There are 4 ways to turn a row about zero (a turn may also mirror it). The second row of each pair is the first, turned, with some noise. The first 36 pairs use one turn. New pairs use 2 turns, one after the other, and a turn may come again.
Some pairs, each with its turns in order after it:
[-40  31  -8  -7 -30 -43   3   2]
[ 50  -1  -1  11  -5  10  13 -48]
S

[-3  2  8  4 10 -1 31  3]
[-25  13   3  20   8   4  -5   6]
L

[-5 -9  1 -2 49  3 -2 -1]
[-19 -25   1   9  -9 -23  23  15]
S

[10  4 -3  6 -9 17 -6 38]
[ 24  11  18 -17  21 -19  -6  -9]
H

[ 30  12 -30  -5   4 -49 -40  -9]
[-22  -6  16   5 -48 -42  28  25]
F

[ -8 -35 -15   6 -47  20  19  28]
[ 33 -11  33 -21  26  12  40  -6]
H

[ 42   3   2 -49  -7   4   7  49]
[  7   8 -19 -15  72   1 -15 -27]
H

[ 12 -10  13  27  -5  -5   3 -34]
[  5  -6   8  -5  18 -12 -20  36]
L

[  3  -1  27 -13  -2 -10 -15   5]
[17 11  4 26 -9 -1  3  7]
F

[ 15 -17   3 -12  18   7  -4  -3]
[ -8   4   4   2  -4 -15   0  24]
S

[-11   2   4  -4  17   4   6 -49]
[ -2   3   4 -12  49 -10 -19   0]
L

[ -2   9   7   2 -12  17  20   7]
[ 2 -5  0  0 19 23  1 -3]
F

[-19   0  15   3  -1  12  -6  -9]
[ -2  -4 -14  -9  20  -5  16  -3]
S

[-34  -6  17   1   1 -23  -1  -3]
[ 13  30 -14  -4 -11   1 -18  17]
F

[  0  -2  12   7  -8  20 -17   6]
[ -6   6  -6 -25  10   6   4   6]
S

[ 14  15  15   2  -7 -11  33 -25]
[  5  -6 -19  19  10 -11 -38 -15]
S

[-25 -22  -4   8 -47   7  -5   9]
[  6  28  20 -12  32  26  11 -24]
S

[  8   2 -30 -38  12  34   0   1]
[-33 -34   9  20  24 -15 -22  -8]
F

[ 15  -7   9 -49   6   7  -1  12]
[-10  14 -12   3  36  27 -17 -18]
H

[  0   3  -1   3  -6 -49   1  -1]
[-21 -13 -12  -6  -7 -34  18   9]
L

[ 22  -9  -8   4 -37  -3  34  -1]
[  3 -17 -21 -13  27   9  36  13]
F

[  8 -12 -11  13 -32  -1  14   9]
[ 16 -12  10  -3  15  -6  33   2]
H

[-7 -2 -5 13 -7 49  6 -1]
[-14 -10  -3  -4  18  27 -10 -35]
F

[ 14  -2 -14   6  -2   2  -1  26]
[ -4  -1  -4   1 -32  11  -4  -2]
L

[-10  15   4   9 -10  11   0  11]
[  0 -15  13  18  -4  11   7  -6]
L

[  6  -5  -4  -6 -49  -9 -12  15]
[ 26  34  18 -17   4  21 -14  -9]
S

[ -2   1 -13 -18   0  15   4  21]
[  4  -5  10 -16  17   8 -12 -11]
H

[  4   0  -7 -25   9  10  10 -18]
[-12  -1   5  11  25 -19  -8  -2]
F

[-38   0   5  22   7   3   6  47]
[ -9 -17 -10  55 -16   4   2 -22]
L

[  1 -18  12   0  -7 -13  -8   1]
[16 10 -9 15  2 10 10  7]
H

[-10 -16  21  14  39   6 -16  17]
[ 27  24  -7  -6 -27  10 -29  -4]
H

[ 14 -19  16   4   1   0  31 -16]
[-18   4   1  12  21 -17 -22  -1]
S

[ -3   0 -33  -2 -36  30  24 -16]
[ -1   7  60 -10  -7   4 -17 -14]
L

[  1  38 -10  16  20 -26  -6 -21]
[-18  24  32 -23 -14 -15  10  14]
F

[  1  15 -17  -1   5  36   4  -4]
[-18  -1  24 -17  -4 -10 -11 -21]
H

[ -8  -1   4  21 -16  10  49 -15]
[-28  10  41  22  10  -3 -17  18]
L

New pairs. What belongs after each?
[-11   5   7  -7  28 -25 -12   1]
[ 18 -22  -1  -9 -29   8  -2 -11]
H L

[ 13 -20  -6  13   1 -15   1  -9]
[ -1  -8 -10 -20   7  -6  22  -8]
H F

[ -6   0   5 -49  21   7   4  -1]
[-31  13  32 -11  25 -11  -2   4]
L F

[ -4   2 -24 -13 -24  -4   0  49]
[ 7 -5 41 -3 23 24 26 15]
S L

[  1  13   8   7  -3  -1  -3 -16]
[  0   7  -8 -10  -3  13  -8  10]
H F

[-16  13  48 -33  10  -2 -49   2]
[  1  19  22 -13 -36  45  42 -18]
F F

[ 12  19 -16 -31   0 -22  -7  -3]
[  4   4  -1 -20 -30 -15 -27 -14]
H F

[  5 -15 -10  17  20  49  -3   6]
[ 14 -13   3  17  42 -11   4  34]
F S

[ -6  11   1 -23  27 -26  32 -49]
[ 18  -7  -4 -45 -41 -13  33 -12]
S F

[-46  38  24  -7  15  -3 -22  -9]
[-10  12  24  52  -5   5 -34  12]
S S

[ 11  10 -49  -2   1   6  -5   6]
[ 15  14   0  23   2 -35   2 -19]
F L

[-28   1  -9  -4  10   3  26   8]
[ -8 -12   9  22 -19 -14 -23  -5]
F F

[-11  10  -8  -1   0   0  27 -35]
[ -5 -20 -10   1  -6   3 -38   9]
S L

[  2   3  -5  28  -4  -2  -3 -31]
[ 26  14  -5  17   4  15 -21  -2]
L H

[-11  11 -33   3  -7   1  23   9]
[-11   8  27  -9 -21 -13  22  -6]
S H

[ 20  -3 -27 -44 -17 -29  10  11]
[ 14 -13   1 -28  -6 -33 -33 -34]
H F

[ 13  12 -49  16  49  -2  -2  17]
[16 -3  0 76  3 11 11  5]
H H

[  9   4 -10 -10  -3   6  -1 -11]
[-10  -1   1 -12 -11  12  -2  -1]
S S

[ -3 -11 -12  -2   5  17  38 -29]
[ -5  13   9 -38 -26   9 -11 -20]
S F

[-2 -3 -5 -2 12 -2  4  7]
[-4  0  7  8  0 -9  3  6]
S L

[-15  35 -11  -9 -49 -14  -4   9]
[ -5  41  17  27  16 -27   6  30]
L L

[  9  -9  -7  -5 -27  -5 -37   7]
[-12  27 -11 -12  26   3  -9 -19]
S H

[-11 -10 -23 -49  10  19  -2  -2]
[  3 -33  37 -10   4   3  31   1]
F S

[ 27 -11 -21   8   4 -20  22   1]
[-10  -5  28  31   9   3  -9  10]
H S

[  5 -19 -47  12  21   8 -23   8]
[ 19  16  20  51 -11  16   6   6]
S L

[  0 -49   3  45 -18 -27   1   7]
[ 18 -11 -24  -7 -54  16  25  27]
L F

[  9  10 -21   3 -17  -3  18  -2]
[ 17 -16  11  -2   4  18 -13   5]
S L

[ -1 -49  -1  -8 -15  11  35  -5]
[  4  28  33   6 -29  25  19  23]
L F

[ -8  37  -1  -8  13  -3   5 -15]
[ 18   2  11  -5  -1   3  34 -18]
H S

[  4 -34  -9   4   7  15  11  23]
[ 17  21  -7 -23 -11 -17 -21   4]
F L

[  0  32 -44  -1  49 -15  -5   8]
[ -5   3 -36  21 -55 -28   1  -1]
H F

[ 20  -9 -14  13  15 -11   2  22]
[ 8 23 14  2  6 19 11 22]
S H

[ -1 -28   8   2  -2 -19  12   8]
[-25  12   3  12  -6  15 -17  11]
H S

[ 14  49   5  28 -12   6 -27   6]
[-27 -33 -24  31  12 -18  -1 -16]
S F

[ -4  30 -14  15 -10  17  -2   2]
[-10  16 -10  13   9  24  11  21]
S S

[  8   2 -12   7  13 -13   1 -20]
[ -5   2 -26 -14 -11   2   7  -1]
H F

[13 29 -1  2 -5 11 15 16]
[-11 -11 -17  13   7  18 -22  13]
H H

[ -1   3   8  -1  -1  26 -30  -4]
[ -1 -27   4   1  14  -2 -20  12]
S F

[ -1  33  -2 -13  -3  -7  -3 -49]
[ 21  -8  21 -15 -23  11   0  43]
H H

[-26  -7 -23   1   2  -2   1 -36]
[-16  17  12 -15  30   2   9 -15]
H S

[  9 -25 -31 -20  37  12  21  16]
[ 4 -2 10  7 34  1  2 56]
H S

